The rows are grouped in 4 different ways at once. Each group adds its own fixed numbers to the row, and there is some noise. The rows also spread widely along 18 directions, which tell nothing about the answers.
Known rows, each followed by its group in each grouping:
[-12 -13  29   9   5  -8   9 -22 -38  -1 -47 -13  25  23   5  17  -1   4
 -17  12  29 -11  -4 -10   9  21  21  44  -4   8 -24  -8 -22   3   5 -22
 -23  12   3  12  -1   1] : (3) (3) (4) lus
[ 50  19  21  34  -1 -43 -12 -25  -5  13  18 -19 -26  -8  -9   4 -19 -63
 -21 -11 -33  -1   7  -4 -20 -11 -21 -40   8   5  14 -29   2 -12 -16   1
  -3 -13  16  27  -1  -6] : (0) (0) (0) gagin
[ 40  36  23  42 -10 -22 -30   4  41   2  10  13 -30  -3   5  29  31  -5
  -6 -12  -4   5  19  16  -2 -40   6   4 -17 -29 -18 -26   0 -13 -15  11
 -21  -8  -5   1 -10   7] : (3) (2) (2) pev
[-30  -1  -5   0 -26   0  30  17   6   6   3   4  14  -2 -15 -29  -8  -7
  -5  26  -5   4  23  -4 -49  17  29 -20 -27  -1  -2  25 -21 -20  24  -1
   4  32   4  14 -11 -30] : (0) (1) (4) fadi
[-18  -2  17   7 -25 -15  12 -31  -8   3   3  -3 -15  13  12  18   5 -25
 -36  35  11  12   0   3 -67 -33   8  -6 -27  14 -43 -14 -11 -24 -17 -14
   3  -6   9   8 -29  -6] : (2) (4) (1) fadi
[ 16  -2   3  -2 -11  -4  28  -1   7 -18  33  27  -5  -2   5   7  18  -1
 -25 -24   0  31  -6   1 -31 -38  -1 -49 -32 -21  15 -22  11  29  13   1
  12  14  -2 -36   1  -3] : (2) (3) (0) fovos
[ -7  24 -28 -54   0  10  -5   9  12  -5  27  25 -30 -26   6 -16 -19 -20
  23  12  10  13   4  -1 -14 -28   9 -35   0   3  11  30  31  -3  19  36
  12  14  -3   2  15   5] : (5) (2) (3) gagin
[ 23 -24  -6  20   2   4  13  -5  26 -20  29  -4  32  28 -12  18  40  62
 -29  12  36   2 -25  -3 -24  -1  55  40 -51  20 -18 -47 -19  17   0  18
 -20  25 -44 -55 -24  -7] : (4) (0) (1) lus
[ 18   5  15   4  16  26  21   0 -15  10 -29   2 -11  14  28   4  -6 -25
  -2 -32 -29 -17 -17  20  10  29 -40 -38  -9 -41  45 -15 -35  16   9 -29
  26 -21  38  -4 -21  38] : (1) (1) (2) pev
[-12  41 -21 -39  16  19 -59  21  30  -2   0  11 -13  -4  -6 -17  -1  29
  38  46  16 -35  17  -2  -8  36 -22  16 -13  -2 -32  31  15 -25 -12  25
  -1  -2  -8  27 -29  -8] : (1) (4) (3) fovos
[ 10  46  32   2  24 -26 -39 -45  21 -18   0 -10 -31 -21 -15 -44 -34 -35
  19   8   8 -33  13 -10 -38  -2 -48 -22   6  -9  -6  30  -5 -14  -3 -19
 -33 -32  -2  48   6 -41] : (4) (2) (3) lus
[ 39  33  -7  -6   7 -27 -28 -21  23   3  56  -4  -6 -20 -33 -29 -34 -42
  -5  17 -10 -17   4 -19 -16 -12  -4 -26  28  35   0 -17 -10 -28 -21  17
  -9  -2 -17  30   1 -46] : (5) (4) (1) pev
[-11  12  33 -23  18  -9   8  -8 -26  19 -29  17  27  36  37   8  -4 -36
 -30  -4  14 -14 -12  36  36  35 -24  -7  10  31  18  22  11  -5  31  -4
 -27 -17  -8  13  -6  13] : (4) (3) (1) gagin
[ 30   2   0 -15   1  -8  32 -12 -31  30  21   5  20  -2  -2   9 -40 -48
 -22  29 -31 -22  -5  -5   0   9 -29 -41  15  26   5  -4 -41  -2 -17  -1
  15  -5  15  17 -18  36] : (2) (2) (2) lus
[-28  36   5 -12 -23  -3  18  28  33  29   8   5  -6  -6 -22 -12  10 -19
   2  42   5  21   0  20 -27  -4  17 -39 -38 -11 -13  11  -7 -18 -10  -4
   8  -4  -6  -2 -29 -25] : (4) (4) (2) pev
[-22  -3 -35  -9  10  38 -21   6  13  17 -15 -38 -26  -4 -12  17  18 -25
  10  21  -5  -8   7 -22  -8  39  27   3 -18  -3  -9 -23 -14  11   1  24
  14  42  22  37  -8  -5] : (0) (3) (4) fovos
[  3 -10 -28   5   3 -13  -3  10 -14  12  20  21  19   5   0   8  -6  41
   6  27 -26   8  17  -2   5  16 -31 -12   3  18 -42  18  41  -7 -40  18
  34 -13  -7   7  -9  10] : (5) (1) (2) gagin
[ 39  21  23   8   5   0  -8 -10 -14 -15  16  30   8   0  32  55   3  20
 -19 -25   2  -9  -1 -21  57 -16   5  42  35  -9 -21 -34 -27 -21 -31   1
  16  -7  12   2   2  33] : (5) (4) (0) fovos
[ 20  23   9  -6 -11  11  22  22  15 -14  33  37  -3 -13   3   3  14   8
  -8 -21  12  27  -3  11  -2 -44  -5 -32 -22 -46  21  -3 -14  14  22  -9
   4   4  -2 -44  -3  31] : (2) (0) (4) fovos
[-58   7  15  -6 -34 -20  23  15 -11  23   6  -6  -5   3   4  -4 -15 -21
 -11  44  12  32   4  28 -15 -32   9   8  -6  21 -23  37  -3 -35   0 -26
  -7 -29 -14 -10   3  12] : (0) (0) (2) lus
[-31 -18 -37 -40   6  -6 -27  -2 -24 -12 -30  29 -34  -1  27  16  16 -19
  17  16   1  -6  30   8 -25 -21   4  17  -4  13 -42   5  56   4  21  25
  -7  33   3  11  19 -11] : (3) (3) (2) fadi
[ 25 -32  -9 -10  12 -20  11 -19 -12  15 -27  26   2  18  24  23  23 -17
 -10  21   2  -4 -31  56   8 -13  -1   8  -5  14 -14 -21   7  23  22  27
 -13   5 -32 -33  12  40] : (0) (0) (1) gagin
[ 36 -21  -4  12  16  -6 -29  17  -3 -16  -8  -3 -15  31  18 -13   6  41
  14 -24  -8  -3 -28  31  21  18   9  18 -21   0  40 -23  66  -3  14  29
  24  10 -10 -37   2   6] : (0) (3) (1) gagin
[ 40   2 -41   8  13   9 -43  21  19 -11  72 -20  -9  12 -21 -19 -20  24
  -3  16  -8 -27   5 -15 -23   9 -27   1 -19  32  23 -30  18  -9   1  22
   5   3 -17 -16 -38  20] : (5) (3) (1) fadi
[-27  29 -14   5  -5  22 -35  17  20  -2  -7 -53 -58 -20 -18 -15  -4 -18
  26  -8   8  25  13 -32 -25  14  62  -4 -30 -18  28   0  29 -17   7  28
  19  43  31  38   8 -35] : (0) (0) (3) fadi
[ 14  -4  10  17   9 -26  27 -15  17  -9  21  54  10 -12   7   3  13 -13
 -21 -18 -11   3   7  24 -16 -38 -50 -26   6 -20 -10  -3 -34  26  20 -30
 -27 -24 -26 -27  22  13] : (0) (0) (0) fadi
[-15   5  35  53  -3 -17  -5  17 -25  -9  10 -23  -3  -4 -12   0 -28  14
  -5 -14  10  20  38 -22  11 -32 -11  47  20 -10   9  18  -8 -17  16 -32
 -27 -16   6   9  29  26] : (2) (3) (3) fadi
[ -9 -30  18  23   7   3  47 -18 -38  12 -19 -37  30  21 -16  -1 -10  -2
 -26   1   6  19 -32 -10   7  30  23  -9 -11  11  19 -25 -17  21  -5 -17
  19   8   8  -3   3  -8] : (4) (3) (1) pev
[-18  12  12 -18   2  -7  27  38 -46  10  30 -19  36  -2 -34 -43 -63 -27
  -4  -3   0   0  15 -35   7  21  -4 -20  25  31  54  24 -19 -12  22 -29
  -8   3  10   8  18 -17] : (1) (3) (2) gagin
[ -6  25  28   5   1  -3 -26   4  -5 -26  31  -4 -22  -2  14  14  -6 -21
 -13 -37  11 -16  25 -37 -14 -38  10  41  27   7   2 -23 -36 -35  -3 -35
 -24 -13  21   5  12 -28] : (1) (3) (2) gagin
[  2 -15  -5 -17 -15 -14  14  15 -19  24 -29   8  -3   6  -2  -8 -10 -26
  11  55 -15 -33  -9  30 -18   3  21  22 -11   3 -17 -11 -29 -25   5  -3
  20  17   8  -5 -16  10] : (2) (3) (2) fadi
[ 10 -45  -6  18  -6  -6  18  28 -40 -15 -11  14   6  23  12  24  24  37
 -10   1 -10  10  14  10 -29 -16 -10  16 -37 -22 -15 -26  24  19  19  -5
   9  16   6 -46 -15  32] : (4) (3) (1) gagin
[ 20  -5  11  35  -7   2   5  17  -7 -35 -16  18 -24 -21  -9   3  15  58
  34 -16   0  27  20  -5 -29 -43  -8  -5 -40 -88 -11   1  19  22  -4  -6
  22  10  16 -31  10  33] : (1) (2) (2) pev
[ 49  -5   1   6  18 -22  -4   8 -12 -13  22  11   3   9  -4   6   0 -12
 -15 -38  -8  -5   7  -4  -4 -10 -12 -12   0   4  37 -36  19  28  27   7
 -23  20  -8 -25  11   1] : (2) (3) (0) gagin
[-68 -16   1  36  -2 -11   6  -2 -11  -3  20 -50   5  13 -20  -4 -12  -3
 -32   3  33  33  25 -23 -30 -11   7  47   4  49  -5   8  -3   1  21 -35
 -55 -10 -28   7  30 -18] : (5) (1) (0) fadi
[ 13  17  16   0   5  -9   7 -12  34  14  10  38   6  -6  19  11  12 -21
  -9  -8   6   4  -1  33  33 -30  25   7  26   4   1  11 -22  -9  20  28
 -27   6 -31   7  32   5] : (2) (1) (1) pev
[  4 -16 -16  -1   9   2   6  34 -17 -12  -7   3  26   7 -19   6  21  28
  -2 -11  -7  -1  34 -31 -28  27  18  10 -31 -15  -6 -21   0  30  20   3
 -13  47   5 -15  -6 -31] : (4) (0) (3) lus
[  2 -44 -18  21  30   3   2 -23  -6  -6   9   7  25  23   6   4  -4  50
  -8  22   6 -20 -19  20  12  17 -38  43   3  28 -19  -3  -6  21  -5  -8
   0 -20 -37 -22   5  40] : (2) (3) (0) fadi
[-27 -38  -9  24   3  20  29   8   9 -21  21  -8 -16  12   9 -25  -2  56
   6 -18   2  33 -29  20 -23 -12 -15  -2 -32 -17  27   8  20  16   3 -24
  42 -28 -15 -52  10  20] : (5) (2) (0) gagin
[ 11  -4 -38 -29   5  -5 -10  -1   3  -3   6  13 -18 -20 -26 -31 -15  -2
  39  36 -15  -9   2  -1 -35  -7  -5 -26  -6  -5 -18   1  23   1 -15  22
  27  19  -6   0   7 -28] : (1) (4) (2) pev
[ 31 -11   6  17 -15  12   7   3 -49 -14  -6  -8  -4  -4  20  28 -29   1
  -8   7  -2  -9  31 -20   8 -10   9  20   3 -12  12   6 -14 -16  28  31
   4  38  29  14  -1  85] : (0) (2) (4) fovos
[ 13  13  -4   9  -6  -4   4   2   5  -3  42  23   2   5  24  56  26 -20
 -49 -52 -12  38  27 -26   8 -27  14 -19   9  12  -1 -36  13   8  -8  14
  -6  14   6   3   5 -13] : (5) (4) (0) pev
[ 19 -23  -8  24  26  -9 -36  -1  18 -16 -29 -14  -7  28  -7 -12  24  54
  19  -7  -1 -22 -29  24  -1  41  11  47 -27 -11  -7 -42  23   9 -17   3
   9   3 -21 -27  -5 -37] : (0) (0) (0) pev
[ 19  11 -11  -4  14   3 -38  -7  -8  -1 -37   6 -33  -3  10  70  49  -7
   8 -22   7  11   4 -21  31 -13  42  27   0 -26 -44 -64  31  24 -32  25
   4  35  22  14  11  -9] : (3) (3) (2) pev
[-43 -61  -7  28  40  24   5  -1 -10   2 -29 -25   6  28   8 -27  -3   7
   3 -22 -29 -28   7   7 -25  47 -40  41  10   3  17  -3 -40  17  27 -51
   0 -10   1   3  22 -22] : (2) (4) (1) gagin

New rows, each followed by its group in each grouping:
[-27 -13 -12 -23   8   8  10  11 -46  20   7   5  30  22  28  29 -20  -3
 -24   9   3  14   8   3  51  16 -19   7  21  49   2  29  27   3   9   4
  -4 -11  -9   3   8  51] : (5) (3) (2) lus
[ -7  19   6 -21  10 -17   5 -25 -10 -11   8  -4  16 -20 -37 -18 -10 -31
 -10  -3  13  -1   8 -46 -41   8   9 -26   5   5 -15 -10 -16  16 -13 -15
 -11  25   4  30  17 -81] : (2) (0) (0) fovos
[ -8 -24 -23  14  21  11 -20 -21  -1 -10 -22 -25 -24   0   6   9   5  -9
  11   1  -7 -24  25 -15 -28  14   3  25  -5   3 -12  -6  -9  14  20  11
 -23  25   4  27  19   6] : (0) (1) (2) lus
[ 27  40  25 -27 -10   6  -7  39 -19 -28  19  28  -7 -14  14 -18 -34   9
  18 -23  21   7   7   3  35 -33   6  -3   7 -32  51  28  25 -24  38  16
   5  12   5 -20  13  41] : (5) (2) (1) fovos
[-61  -5   3  25   3  -7   9  27  -2   1  37 -42  -6  -8 -39 -34 -23 -12
  -5 -26  -4  44  16 -29  -9  -8  -5   4  13  11  30   7   4   6  10 -52
 -13 -14  -9  -5  51 -46] : (0) (3) (0) lus
[ 60  12  15  36   6 -24 -40   1  -5 -42   0 -18 -26   2 -14 -20  -7  44
  20 -28  18  21   9  -2 -16 -13   8 -15 -43 -33  37  -2  92  11  24  43
 -16  27 -10 -15   8  15] : (0) (1) (1) lus
[-15 -27 -11  37   2  20   9   1  67  19  -5 -20 -18   4  -4 -34  14  15
  19  19 -19  -1 -16  37 -33  18  42   6 -41 -13  19  10 -25 -16  15  26
  30  18 -17   6   5 -11] : (2) (4) (1) gagin
[  1 -16   5  -5  -4 -12  29  -5   8  -9 -14  49  10 -12  12  36  43  -8
 -12   3  12 -11  12   3 -30 -42  31  33   1 -21 -50 -33 -79  17  19 -12
 -32  19  -9 -28  17  -4] : (0) (0) (3) gagin
[ 30 -13 -18 -13  14 -18  13  19  -5 -14  25  50   6 -13  -5 -39 -22  31
  29  12 -19  -5   6  29   0 -19 -49 -32   1 -16  15  31  31  12  26  14
  16  -7 -24 -37  17  28] : (4) (3) (3) gagin
[  5  27   4 -41 -11   8  21 -13 -32   8   6  19 -11 -10  33  21 -28 -68
 -24  -7 -14  -3   6 -18   0  -3  -4 -53  14   6  16   0 -17 -15   6   4
  32   7  48  34 -19  19] : (5) (3) (3) fadi
[ 29   5  32  15  -2   3   3  -8 -18 -33 -13   6   2  10  29  13 -14  15
 -17 -20  25 -16  35 -13 -30  -6  19  10 -25 -16  25  15 -10  -9  48  22
 -27  33  20   9 -17  44] : (2) (4) (3) gagin
[-14   1  16  26   9   6  19 -13 -17   7 -21 -12  17 -25 -10  10 -16  -8
  -2   7   2   0  37 -31  17  12  11  13  15 -18 -10  30 -46   3  15   6
 -13  22  16  52  34  19] : (4) (0) (3) fovos
[ 28   6 -22   4   3  -6 -36 -10  41  10  24 -21 -42   5  -2 -14  -3 -18
   9  40 -14 -36 -11  22 -39   1  12  14 -19  24  -7 -25 -11 -34 -10  32
   8  -4 -13   2 -28  -8] : (4) (0) (3) gagin
[ 20  20  24  26   8  13   2  36  -7 -29  26  -8   5  11  -1   6  -1  24
 -19 -62  24  18  11 -13  12  -8 -11 -13 -21 -31  64 -19  -4  25  36 -25
 -31  -3   7 -47  -7  34] : (0) (0) (2) pev
[-20   8 -20 -25   0   8   9  -8  45  21  -9  17 -44 -24  -3  -9  22 -13
  40  37  -9  11 -48  37  -3 -16  29  -5 -13 -24 -32 -11  -2  -5 -32  12
  53  -4 -12  -9  18 -26] : (4) (2) (0) gagin
[-19 -12 -12   1  -9   3  28  27  15  -6  18  29  16 -19 -15  -5   8  42
  15  19   7  12  14  -5 -16 -16  23  19 -11 -17 -30  16 -25   1   3   4
   8  19 -19 -21  19   1] : (0) (2) (0) gagin
[ 16   4  -2 -25 -14  -7  23  18 -23  14  21   9  29  26   0  12  -5  -9
 -30  25  13   1 -13   4 -10   6  21  -3 -10  38   2 -21  -6  -7   5   9
  -9  17 -10 -26 -31   9] : (2) (1) (4) gagin
[ 30  11  14  48 -18  -9   7  29 -17   1  31  -1  50  17  -8  44  -9  74
 -33  14  20  27  40 -29  33   6  20  25 -10  15 -15   9   7 -20 -13  35
 -15  13  -7   1 -28  66] : (0) (4) (3) pev
[-12  17   9   5  23   2   2  20   6  15 -31   3  35  -8 -36  -5  15  15
  16   8   7 -13  13 -13  22  46   4   7  -6 -27 -22   5 -28  19 -10 -17
 -16  12  -1  19   5 -35] : (4) (0) (2) pev
[-25  12   3 -23   1  17   2  13  17  10  -1   9 -26   6  11 -23   5 -25
  10   7 -19 -17 -17  21 -44   4 -35 -19 -15 -24  -1 -11 -40 -17  -8 -49
  29 -33  18 -11 -27 -23] : (1) (4) (1) gagin
[ -5  22  15  11   3  13  -8   6  31  12  11   4  14  22  27  20  12 -21
 -35  -8   2 -31  21   3   4  34  13   4 -12  27  12   3 -41 -25  23   8
 -30   6   2  29 -27   6] : (0) (3) (2) fadi
[ 53   3   1   4  -1 -27  36 -27 -28   8  20  28  24 -19 -16  -9 -43  -4
  -7  31 -25  -3 -10  -4   3   8 -39 -67   6  -1  -6  11   2   6 -28  16
  39  -2   5  14  -8  37] : (0) (2) (0) fadi
[  1   8 -22  12  26 -10 -35  25 -10   1  26 -51  -3  -5 -68 -16 -21  41
  26  20  31  26  -9 -35  12  10   4  36   1  22  -1 -21  56  17 -28   4
 -13   9 -29 -15  22 -12] : (2) (4) (0) gagin
[ 32 -29 -11   6 -28 -30  29  -6  15   0  18  58  -7  22  43  12  27  -7
 -33  -6 -49  10  -8  42 -36 -27  28 -27 -20  18  -6 -30  14 -24   2  31
  39  14  -6 -31  -8 -27] : (0) (4) (3) fadi
[ 28 -15  27  25 -10 -20  15   5   1 -32 -22  27   3  -6   7   9  21  25
   4  -2   6 -22  27   4 -36 -25  39  38 -31 -43 -20 -14 -29  -7  31  10
 -15  37   2 -16   3   2] : (4) (3) (0) gagin
[ 30  14 -22 -19  14  -3 -44  21 -25  31  -2  14 -14  16  27  19 -16 -17
  10  27 -35 -22   6  32  50  23 -63  -1  21  13  -3   4  50 -16 -12  34
  21 -14   4  20 -19  61] : (3) (2) (1) fovos
[-19   8   6  10 -16 -12  39  21  15  12  34  31  20 -24 -11 -24 -15  -3
  -8  -1 -31  25  27  -8  -6 -15 -13 -43  12 -20  -1  35 -34 -10   3 -18
  26 -10   4  14  23 -23] : (5) (3) (3) fovos
[ 29  11  -2 -14   8 -10   1 -30 -21  27   0  -2 -15  -2  11   3 -28 -81
 -17  28 -27 -25   0  20  -4   6 -47 -46  14  17   7   4 -14  -6  10  13
   2  -8  12  32 -13  34] : (4) (0) (4) fovos
[-21  19  24 -10 -13  -2  -2  36   4 -18   4  -6 -18  -6 -18 -59 -26  21
  36   4  14   6 -12   7 -22  -3  20  -1 -21 -32  26  21  12 -32   9 -24
  30  -3   7 -22   2 -36] : (0) (3) (1) gagin
[ 38 -43 -23  39  29 -22   2 -27   1 -20  -2  33  39   8 -14  17  38  60
 -10  -1   1  -1   9  -5 -12   7 -19   6 -14  -1 -44 -22  20  55   3  25
 -30  26 -40 -16  22   3] : (0) (1) (1) fadi
[ -8  10  24  18 -18  -8  -2  17 -34 -15  15 -38 -10  18  -2   8 -22  -2
 -25  14  32  -2  14 -15 -32 -23  13  50 -16  17   9 -19 -22 -30  17 -29
 -32  -8   9 -21 -28  24] : (4) (0) (3) fadi
[ 15  34  18  13  -4 -27 -14  -7  10   4  10  12 -37 -11   8  14   3 -43
  -8 -27  -2  42  18  13   6 -52 -11 -43  -3 -14  18   7  49   5  15  10
 -27  -6  -6   6  26  15] : (3) (4) (2) lus
[ 10  22   3  25   8  -2 -31  26   3 -14  31  27   5  -3  10  40  17  50
  -6 -25  -2  19  57 -33   7 -19 -25  19   5 -16 -33   8  27  -4 -15   7
 -14  -2   5   9  -3  18] : (2) (4) (3) gagin
[-52   1 -24  -8  14  37  -6  12  54  21  30  11  23  10  14  -8   6  24
  -1  22   4 -16  13  12  17  34  18  41  11  41 -10  41 -36 -29  12  19
  -9   3 -34  29   6  -7] : (2) (1) (1) fadi
[ 23 -10  47  67  -7 -25  42 -14  -5   1  -3  26  37  -4  -3  36  24  18
 -32 -30  -4  26  20 -12  13 -31   9   8   7 -35 -24 -11 -52  13  -5 -24
 -17  -1   4   1  27  16] : (1) (3) (4) gagin
[ -6   8  -8   7 -22 -10 -33 -29  17  -3  23   6 -16  -3  17  12  -2  23
   2  53  -9 -18  20  -6 -35 -13  19  28  -4  26 -76  20  -1 -65 -57  31
  32  -8   1  37 -19 -15] : (1) (0) (2) fovos
[-24  14  -5 -17 -10   8  -3  11 -33  10   7 -17 -33  -6   1  -6 -26 -28
  10   2 -20  26 -12  -8  14 -10 -18  -9  23  -7   1  -8  17 -20 -28 -30
  48 -22  28   6   9  -6] : (5) (1) (4) fovos
[-28   5 -33 -31  -2  17   3  30  48  18   5  14 -36  -2  10 -29  14 -17
  26  23 -20  12  -6  45 -28   2   2 -40 -42 -13  20  26  30   3  31  29
  20  10 -17 -15  -2  -9] : (4) (2) (3) lus
[-10  52  23 -32 -21  -8 -39  29  38   9 -21  14 -53   2  19  12  39 -29
  18   9  22   7 -19  36  -7 -26  50  15 -27 -29 -16 -21  24 -39  -4   7
   5   4   6 -11 -19 -33] : (0) (3) (1) gagin
[ -3  24 -15 -11  19   7  -8  14 -10  11  45 -15   0   0 -22 -13 -37 -22
  -8  12  -6  -4   9 -14  -3  15 -70 -39  14  23  18   1  -9   5  -9 -28
 -10 -35   0  -1 -20  22] : (0) (4) (2) pev
[-11  -4  -1 -12 -20  -4  44   6 -17  11  -9  20 -19 -27   6  14   3 -45
   0  -5 -17  35  10  -1 -27 -40  32 -39 -10 -32   0   3 -11   9  12   3
  26  29  29  -1  27   1] : (2) (0) (2) gagin
[-23 -25 -21 -15 -21  12  34  48  -1  -9   1 -15  -5  13 -18 -34   4  27
  12  13  20  30 -21  15 -52  -1  51 -16 -67  -8  37  -4  32  18  34   9
  18  37 -10 -60 -10 -10] : (5) (2) (2) gagin
[-24  -5   8  37 -14   9 -21  14  11   9 -18 -53 -26  32  18   4  -4 -19
 -14  17   7 -29  24  12 -36  26  39  53 -31  27  20  -4 -28 -43  38   7
 -33  18   9  23 -27  19] : (0) (1) (2) fadi
[ 19   1  -7  -4  -8 -17  16   6  38  15   9  59  -4   4  17  25  41  10
  -2  23  -9  10 -30  56  24 -34  16  14  -7  -5 -33 -26   2  -8 -12  17
  16  -8 -38 -42   5  10] : (4) (4) (0) fadi
[-20 -43  -3  29  -1   5  24  21   3 -12  18   4  15  39  26   4  24  53
 -27 -48 -18  38 -21  20  16  12  17  19 -14   9  30 -20  28   6   4 -10
  31  -4 -17 -53  20 -22] : (0) (0) (0) fovos
[ 32 -24 -12  -6  15 -26 -13 -32 -13   0 -13  28 -31  17  33  13  10 -16
   6  28 -26 -31 -22  48 -23 -19 -51   1  -1  11 -38 -22  25   1 -22   2
  13 -33 -12 -22 -11  22] : (4) (2) (2) gagin
[  2   8 -30 -24   2   5  11 -18 -30   8  18 -17 -12 -14 -15 -10 -39 -19
   2  35  10  26  -5  -8 -10   6  -2 -66 -23  25  14  33  62   8   0  47
  25  23   4  19  -4  34] : (4) (0) (2) fadi
[ -3  28 -10  27   8  11 -50  15  30 -22  51 -48 -29 -14 -32 -24 -18  18
   7  -7  12   3  40 -50 -32   1  -6   2 -17   0  19   5  13  -8   6   7
 -16   6   4  28  -2 -18] : (5) (3) (3) fovos
[-12  12 -18 -26  25  14  -7 -50  -6  17 -10   4   4   6  20  35  -1 -29
 -19  31  13 -24  -5 -13   8  35 -17  -6  20  45 -39  -2 -21   7 -17  18
 -12  -4   2  52 -14  16] : (0) (1) (3) fadi
[  1  -5   0  -3  -8  -3  29  15 -75  18  26 -18  23  22  13  39 -25 -48
 -57 -24 -13  36  28 -33  10   8  -6 -36  12  45  36 -10  28   5  19   7
  -5  19  28   8  -9  30] : (4) (0) (4) gagin
[ 16   7  -1  -2  12  23  22  23   6 -20  29  42  47 -11  -3  40  21  57
 -10 -28  12  -5  17 -46  35  10  23  30   9 -22 -20 -19 -53  19  -8   0
  -6  30  -4 -16   8  14] : (0) (2) (0) lus
[ 35   4  30  35  -2  -7   3 -15  11  13  -8   6  23  43  34  41  19  39
 -39  11  16   1 -28  35  40  19   6  20 -22  16  -7  -6   2  -9 -14  26
  -3 -23 -21  -9 -34  57] : (5) (2) (3) fovos
